The first 7 rows are patterns. Each new row is the sum of 2 different patterns, raised or lowered, with some noise. Before adding, each is slid sideways (what falls off one end comes back at the other) and multiplied by a number that may be negative. Names go in the order of the patterns.
Known rows, each followed by the names of its patterns:
[ -1.6  -1.8  -3.4  -0.2 -20.2  -9.9  -1.3   0.7   4.4  27.7  30.6   6.7
   3.5   0.9 -16.6 -18.0  -0.9  -1.5   6.4   8.8  14.5   0.1  -1.8 -12.6
  12.2   0.4  -3.3   0.3 -35.8   0.5   6.9] -> j_873
[ 13.2  13.9   0.4  -3.2 -26.3 -22.8  -4.6   0.1  11.4  10.9  13.7  -5.2
 -12.9   0.1   6.7  -9.0 -18.5  16.1   1.9  12.1  -1.7   0.5 -13.7  13.2
 -13.0  -7.8  -3.1   6.4 -32.4  -4.9   3.5] -> j_703
[-21.3 -37.6  37.6  -0.3   6.3 -11.9  34.7  -6.6  -1.3  -2.0  -6.7  23.3
  15.9  -3.0 -11.1   8.3  -8.5   3.8  -4.4 -36.1   2.1  -8.4   1.9  -3.9
  -9.9   3.3  -4.1   4.7   6.1 -14.6  -9.6] -> j_739
[-13.8  -8.7   3.4 -18.4  18.6  -6.2  11.5  -0.7 -19.4   5.9  -1.9  19.9
 -14.4   7.3 -14.7  -9.5 -15.4   0.9  -0.7   6.0  29.5  -3.8 -13.9  10.8
  -0.2   4.7  15.2  19.1  11.1 -21.1  12.9] -> j_872
[  4.7 -14.8  -6.9   1.2   1.9  -0.1  -4.8  -5.1  -2.0   2.0   0.8   1.2
  -6.3 -15.7  -0.5  -4.0   5.1  -2.1   8.6 -21.1  -8.0  14.2   3.6  11.6
 -17.7 -24.9  13.0   0.5  19.5 -20.0   3.0] -> j_533
[  6.1   9.4  -6.6  -1.0 -25.9  -0.6   2.3  23.1  -1.5   0.9   3.0  -7.2
  11.2  10.4 -10.6 -14.5   4.2  -0.1  10.1 -13.7  -1.6   8.7   1.6  20.3
   3.7   0.3  10.3  25.5 -28.2   1.0   4.6] -> j_285
[  2.3  -2.1 -19.4  -0.5  -1.6   6.8  -1.7 -16.5  15.6 -15.4   1.5  -0.5
 -18.1   7.8  -4.6  10.3  37.6   0.4  14.8  11.9  -6.9  10.1 -13.7 -14.8
  -5.3 -20.5 -12.0 -10.8  25.3   7.3  21.3] -> j_406

New rows. What belongs after each?
[ -7.9  -6.6  -3.1 -35.8 -28.8  -8.6   3.5 -17.8  -0.6 -18.6 -18.3  24.6
 -15.9   2.5 -12.8   0.5 -16.3 -19.7   4.4 -11.3  -6.8 -10.2 -19.8  21.9
  27.5 -30.5 -25.9 -13.5   5.0 -56.3 -10.0] -> j_739 j_533
[-38.1 -33.3 -12.6 -44.3   7.5 -43.2 -45.3 -42.5 -29.3 -30.0 -26.5  10.6
 -26.0 -41.4 -23.7 -36.8 -54.7 -47.9 -22.7 -25.4 -49.4  -6.0 -26.0 -38.4
 -27.9 -53.6 -25.2 -50.6 -22.2 -30.8 -35.1] -> j_873 j_872
[-50.8 -59.7   2.4 -47.3 -31.3 -41.0 -12.5  -8.3 -37.3 -43.8 -40.1 -18.9
 -21.8 -38.3 -26.3 -20.6 -40.9 -34.4 -42.1 -85.7 -62.7 -47.0 -37.4 -39.4
 -28.2 -17.7 -38.1 -32.3 -37.6 -54.4 -54.8] -> j_873 j_739
[ 29.4  10.9   8.9 -10.3  24.5  14.1  15.3   6.2 -11.7  -1.1 -33.4   3.7
   4.5  -9.6  30.0  19.4  19.3  45.9   2.9  14.1   6.5   1.4  18.4   5.7
 -17.8   1.6 -10.4  -4.5  26.8  31.4   8.9] -> j_873 j_406
[ 20.1 -14.0 -12.0  26.9 -10.3   9.1  -1.9   7.9  42.3   6.8  38.0  17.0
  -1.0  -2.8  -3.9  -7.3  -0.4  -6.3 -12.4 -11.7  35.8  23.9  20.9   8.2
  -4.0  -0.7   6.3  -0.8  10.7 -11.1 -11.7] -> j_285 j_406
[ 23.9  -5.4  13.4  12.5  16.1  21.7  18.9 -14.3  12.9   0.6  -9.2  11.6
  14.6   6.1   9.0  11.7   4.1 -13.4  -4.2  11.8 -24.7  46.7  17.1  13.8
  16.9  20.9  11.3   1.9  10.6  20.6  22.5] -> j_739 j_872
[ 51.7  20.1  34.8  25.2  20.4  34.6   0.5  -4.1  17.7   0.4  15.1  -0.1
  40.4  31.7  39.2  34.7  19.9   1.9  26.5  34.5   6.6  18.8   8.2  37.6
  11.3  15.7  18.4 -14.2  26.1  16.2  43.9] -> j_285 j_406
[-32.9  -7.9   2.3   4.3  21.9  10.1 -10.8  -1.0  -3.3 -16.3 -28.1   9.1
   0.9  17.4 -13.8  -2.4  -8.9   6.8  19.4  -7.4 -11.2   2.9 -23.9  -1.9
   0.7  24.9  15.9  -0.9  -5.1 -24.6 -41.9] -> j_873 j_703
[-25.7   0.3  10.9   1.2  18.5 -57.6  -0.3 -21.7   8.9 -31.3   6.6 -10.9
 -10.1 -11.1 -52.9 -22.4   2.0 -11.5 -18.1  -9.1 -25.5 -23.7   8.3   1.8
 -14.8  -1.3  -1.2  -6.6  -0.7 -22.2 -10.7] -> j_739 j_872
[ -0.7 -21.1 -24.6  -2.9  -2.7 -46.5 -14.3 -20.7  -0.6   2.6 -16.7 -31.0
 -13.8 -31.7 -17.1 -13.5  -6.4   5.2   4.3   3.5 -21.6 -11.1 -19.5 -17.8
 -26.9   2.2  -3.5  -6.2 -19.5  -1.5 -12.7] -> j_703 j_285
[ -7.9 -15.2  -3.8 -12.9 -17.6 -38.1 -18.8   1.3  -8.9  -0.2 -16.2 -17.4
  -4.8  -3.0  16.1 -30.6 -10.7 -38.7 -50.1  18.6  -5.2  -0.1 -12.9  51.0
 -15.6 -17.9   0.6 -11.5  20.4  22.8   7.6] -> j_739 j_872
[-10.4  38.2  13.2  53.7  27.2  18.3  39.0  -1.1  36.2  20.4  12.7  24.9
  21.1  22.7  12.7  21.3  14.0  40.4  30.8  51.7  23.4  22.1  25.3  17.3
   1.1  33.9  16.4  27.0  25.9   2.5   3.7] -> j_872 j_285
[ 32.7  24.5  26.8 -11.1   1.2  19.1  17.8  16.0  24.1  22.6  33.3  41.8
  36.0  29.1  27.9  17.5 -23.6  54.9  11.8  31.2  18.6  70.6  22.0  28.3
  20.4  22.5  59.0  29.7  35.2  17.0  34.8] -> j_739 j_406
[ -8.3  11.2 -12.7  -7.6   5.0  -0.6  -2.4 -14.0  -7.0 -35.3 -12.3  -0.2
 -14.2 -16.2  -3.1  -4.2 -12.3   9.4 -40.9  -8.8 -11.8  23.8  -7.6   1.9
  -5.4  -8.8 -20.2 -44.6 -22.9  -9.7   4.5] -> j_873 j_739
[-28.1  -2.6 -30.6 -15.7 -30.2 -69.3 -19.4 -37.1 -26.7 -18.2 -34.1  -9.5
 -13.7 -13.9  -2.5 -23.7 -20.5 -51.2 -51.0  -9.4 -22.0 -15.1 -16.1   3.6
 -23.6 -26.8 -21.7 -14.3 -14.3   0.2 -23.6] -> j_739 j_406
[ -2.3   1.2   1.4 -13.9  -1.4 -25.6   2.6  -8.3  -7.1 -17.8   5.0   5.4
 -10.9  -8.8 -16.0  -9.2  -1.4  -5.3   4.6  -3.3  -5.7   7.5  -2.2 -24.1
   4.8 -34.8 -14.5  -8.7 -10.2 -56.3  18.6] -> j_703 j_285
[ -1.1  15.2  25.0   8.9  10.8   5.3   3.3  19.8   9.8   1.5  14.2   4.9
  19.7  26.3 -17.9  13.1  11.4  18.7  22.0  -4.1   3.8 -22.9 -16.6  37.1
  27.5  14.0   2.2  34.8   0.5  18.3  17.0] -> j_739 j_285
[-17.8  -3.0  10.8 -23.2 -10.8  -0.2 -17.2 -29.4 -23.0 -24.6  -7.2  15.5
   4.8  -8.3   0.2 -12.8 -18.4  -8.2  -8.0   1.3 -20.9  -1.8 -30.3 -13.0
   4.6 -41.1   3.9 -28.5  -1.4 -14.4 -19.9] -> j_703 j_872
[-18.7 -36.3 -19.7 -20.9 -23.1 -17.2 -32.3   4.0 -40.9 -26.4 -19.8 -29.7
 -21.6 -22.4 -69.5 -14.1 -31.6 -33.9 -24.8  -6.7  -9.1 -15.5 -32.0 -19.3
 -15.1 -12.8 -24.4 -12.0 -39.0 -27.4 -33.5] -> j_703 j_406
[  3.4  16.5   4.8 -11.8   8.5   1.7  23.4   6.7  10.7  -3.3  -7.2  -5.7
  -2.1  21.4  14.5  13.7  -3.2 -15.8  27.1  24.3  -3.1  15.0   1.2  27.6
 -12.6  10.0   6.2   2.9   5.7 -10.5  17.4] -> j_872 j_533
[  7.4  41.6   3.2 -22.7  12.8  23.4   2.6   9.0  23.4   4.4  -7.3  -1.1
  24.2 -26.2  -6.2  11.0   3.0  24.7   7.8  31.0   0.0  11.7  20.2  -5.1
  -2.0  -8.4  23.1  14.1  10.7  17.8  25.8] -> j_873 j_872
[ -5.7  -2.4   7.2 -15.3 -12.9  -2.3  11.3  12.4  19.6 -41.9 -23.2 -16.5
   2.5 -45.5 -21.1  14.0  -7.2  -4.9 -32.8 -29.3   0.0   3.4   3.6   1.0
 -13.6 -20.1  25.3 -10.2  -2.9  -3.9 -12.7] -> j_739 j_285
[ 40.6  27.6  15.7  11.9   7.3  20.2   5.4  33.3  17.8 -10.6  13.5   3.2
 -12.1 -19.1   0.1  11.8   8.8  31.3  32.7   2.5   7.6  -8.2 -20.6  24.2
  11.7  17.3  15.3  23.5   8.3  14.1  10.9] -> j_873 j_739
[ 15.0  28.5  24.1  24.4  -4.2   6.2  -3.9   9.5  18.2  38.6  12.9  16.5
   2.8  15.2  18.8  15.9  30.4   0.7   9.7  17.8  20.5  34.9  -5.2 -15.5
  -2.9  16.1   1.9  14.8  15.6  28.0  22.6] -> j_533 j_406
[-17.7  26.5  -0.8  11.5 -16.2 -17.7 -22.9  -1.1  17.3  12.8   3.5 -13.2
 -22.6  -5.7  -5.4  -3.4   6.2 -13.3  -0.5   3.2   3.0 -19.7 -21.6 -17.4
  -3.6 -12.7 -12.1   4.9   4.1  -1.8  -7.0] -> j_703 j_285
[ -2.6  -4.6 -19.8 -12.4 -27.0 -28.7 -15.6 -16.6 -24.7 -20.8  -4.2  -9.5
 -10.3   3.5 -11.7 -42.2 -20.3 -28.7   3.7   3.5 -39.1  -6.3 -44.3   2.6
 -20.0 -33.2   1.4 -13.9 -11.8   6.7 -16.2] -> j_533 j_406
[ 14.3 -10.6   2.3  -4.8  10.6  29.4  21.7  43.1  10.6   0.2  23.0  41.6
 -22.3  -3.0  28.6  19.1  31.7   3.4  11.8 -25.5  22.3   3.3  26.8   7.6
  18.1 -13.9   1.5  25.3  34.0  13.8  -1.0] -> j_703 j_285
[ -8.5 -47.5 -20.5 -28.8 -59.1 -45.4  -5.2 -31.3 -19.5 -33.5 -19.1  -2.2
 -15.6  20.2 -11.1 -13.4 -61.7 -24.7 -37.2 -25.7 -12.0 -16.5 -29.0  -9.0
 -11.2 -22.6  -8.3 -42.0   4.4 -20.6 -28.5] -> j_285 j_406
[  1.9   8.3  23.6   4.9  15.6 -11.5   1.6  -5.0   2.7  -6.8  34.3  10.4
   7.1 -12.5 -13.3  -8.8  11.7  25.9  19.5   5.6 -23.7  -9.3  -5.1 -13.1
   4.4  10.7   0.8 -18.4   2.0  17.3 -13.9] -> j_873 j_703
[-16.0 -27.5 -24.2 -12.1 -14.3 -11.0  -8.6  -3.7 -10.5  -5.8 -23.8  -3.4
 -19.2 -15.8 -21.4 -26.3  -8.6 -19.5 -18.7 -24.6  -5.5   2.7 -40.1 -23.3
 -29.7   0.0 -14.1   2.3  18.5  -3.9 -13.1] -> j_873 j_533
[ -6.1   5.0 -18.7 -33.9 -26.5 -16.7 -12.8  16.6 -14.3   4.8   6.9  -7.7
  16.9  10.6  -6.4 -34.8  -8.1 -21.5  -0.2 -14.5   6.4   1.0  -3.0   5.0
  -1.5   5.9  -9.2  25.2 -28.4  -5.3  11.4] -> j_285 j_406
[ 45.2  23.2   8.9  19.6 -15.5   7.0   4.6  23.1  31.9   0.5  20.9   7.9
  13.3   2.8  15.4  23.0  26.5  22.2   2.1  16.4 -10.3  18.8  20.5  28.5
  15.9   4.0 -14.2 -18.5  -0.1  35.0  21.7] -> j_703 j_872
[ 28.3  22.8 -11.6 -17.8 -11.6 -12.1  -6.8  14.8  26.4   0.2  -7.6  -3.9
  30.4 -14.6  -4.7 -11.4 -33.0   0.2  20.5 -13.5  11.2   5.6   3.4 -25.6
  22.0   3.7  -2.1  -7.7  14.0  31.1   9.3] -> j_873 j_703
[-18.2  -6.3  19.7  -8.2   7.0  -6.5  -2.5  12.2  -9.7   5.6  -0.5 -17.7
  10.1   8.8   4.9  -5.0  -2.9 -27.2  26.1   9.5  32.2 -17.5   4.6   0.2
 -37.5  -2.4  14.8  -6.1   0.8  -7.5 -16.7] -> j_872 j_533
[ 10.1  21.7  -3.5   8.2 -27.2 -17.2  -1.0   2.8  11.4  -6.7 -36.3  11.6
   3.1  18.1  13.3   2.5  -3.4 -13.8  -6.4   3.0   0.4  17.6   3.1  -5.5
  -3.3  -3.6 -26.9 -28.2 -13.4 -19.5  -2.2] -> j_873 j_533
[  1.7  35.6  21.1   4.7  -4.6  16.5 -15.4   3.5   3.3 -24.5  14.5  24.0
  36.5  10.8   1.6  11.9  -8.5  -1.9  13.3  -6.7   4.7  -4.2 -13.7  43.1
   7.1   3.7   6.8  40.8  -0.3   6.7 -23.3] -> j_873 j_739
[34.1 27.3 18.6 13.3 25.4 21.9  6.7 34.1 10.0  5.5 15.8  3.8 14.0 59.5
  8.0 14.6  0.2 27.0 21.7 16.8 49.0 25.5 16.8  0.3 21.1 21.3 19.0 25.2
 10.3 10.0 25.9] -> j_533 j_285
[ -9.0 -30.1  -5.8 -21.2 -39.2 -34.8 -30.7 -28.3 -18.6 -14.1 -17.8   0.6
 -18.3  -6.9 -30.3 -20.6 -13.3   4.4 -43.4 -31.2  -5.3 -25.6 -12.2 -25.5
 -32.8 -35.6 -24.0 -10.9  24.0 -20.5  -9.0] -> j_285 j_406
[ 17.7  29.0  15.4  39.5  19.5  16.1  42.6  41.9  26.1   7.8  13.3   8.0
  47.4  22.3  45.6  21.0  28.6  24.6  21.3  40.2   5.1  31.3  31.5  30.0
  53.7  43.2  -0.9  14.4 -13.8  30.3 -15.9] -> j_739 j_406
[ -9.6  -1.0  -8.2  31.7  21.0 -12.8  -2.6 -15.5  10.6  14.0 -12.7   1.4
  -9.4  11.8  -2.2  -1.9  13.0  32.2  -0.4  -6.2   2.5   5.6   7.5   2.8
  12.8   6.7   0.1   6.4  11.5 -18.1 -16.7] -> j_873 j_533
[ -5.7  -4.0  21.6   6.7  13.2   7.9  18.5  19.7  -5.2  10.2  14.4   8.5
  18.1   2.8 -12.1   0.0 -16.2   6.7  -6.0  -3.5  12.1 -13.0  10.6  17.2
  11.6  25.9  33.9  34.5  -6.6   4.1  -8.4] -> j_873 j_406
[-38.1 -24.4 -10.7   9.0 -29.8  11.2  13.9 -29.3   4.1 -39.1  -2.1 -22.6
   2.3  -5.9  -4.7  -2.2 -26.6  -1.4  12.4   7.8  -5.4  -9.1 -24.6 -10.0
 -13.7 -14.7  12.8   6.8 -20.9 -21.1 -25.5] -> j_703 j_872
[-17.0 -26.4 -23.0 -33.1 -11.7 -36.2 -38.9 -26.3 -20.6 -45.1 -28.9 -15.2
 -27.6 -18.2 -13.2 -24.0 -35.6 -52.0 -43.1 -14.8 -14.8  -2.3 -26.4 -26.1
 -29.3 -34.0 -21.7 -30.0 -36.6 -10.7 -26.1] -> j_703 j_533
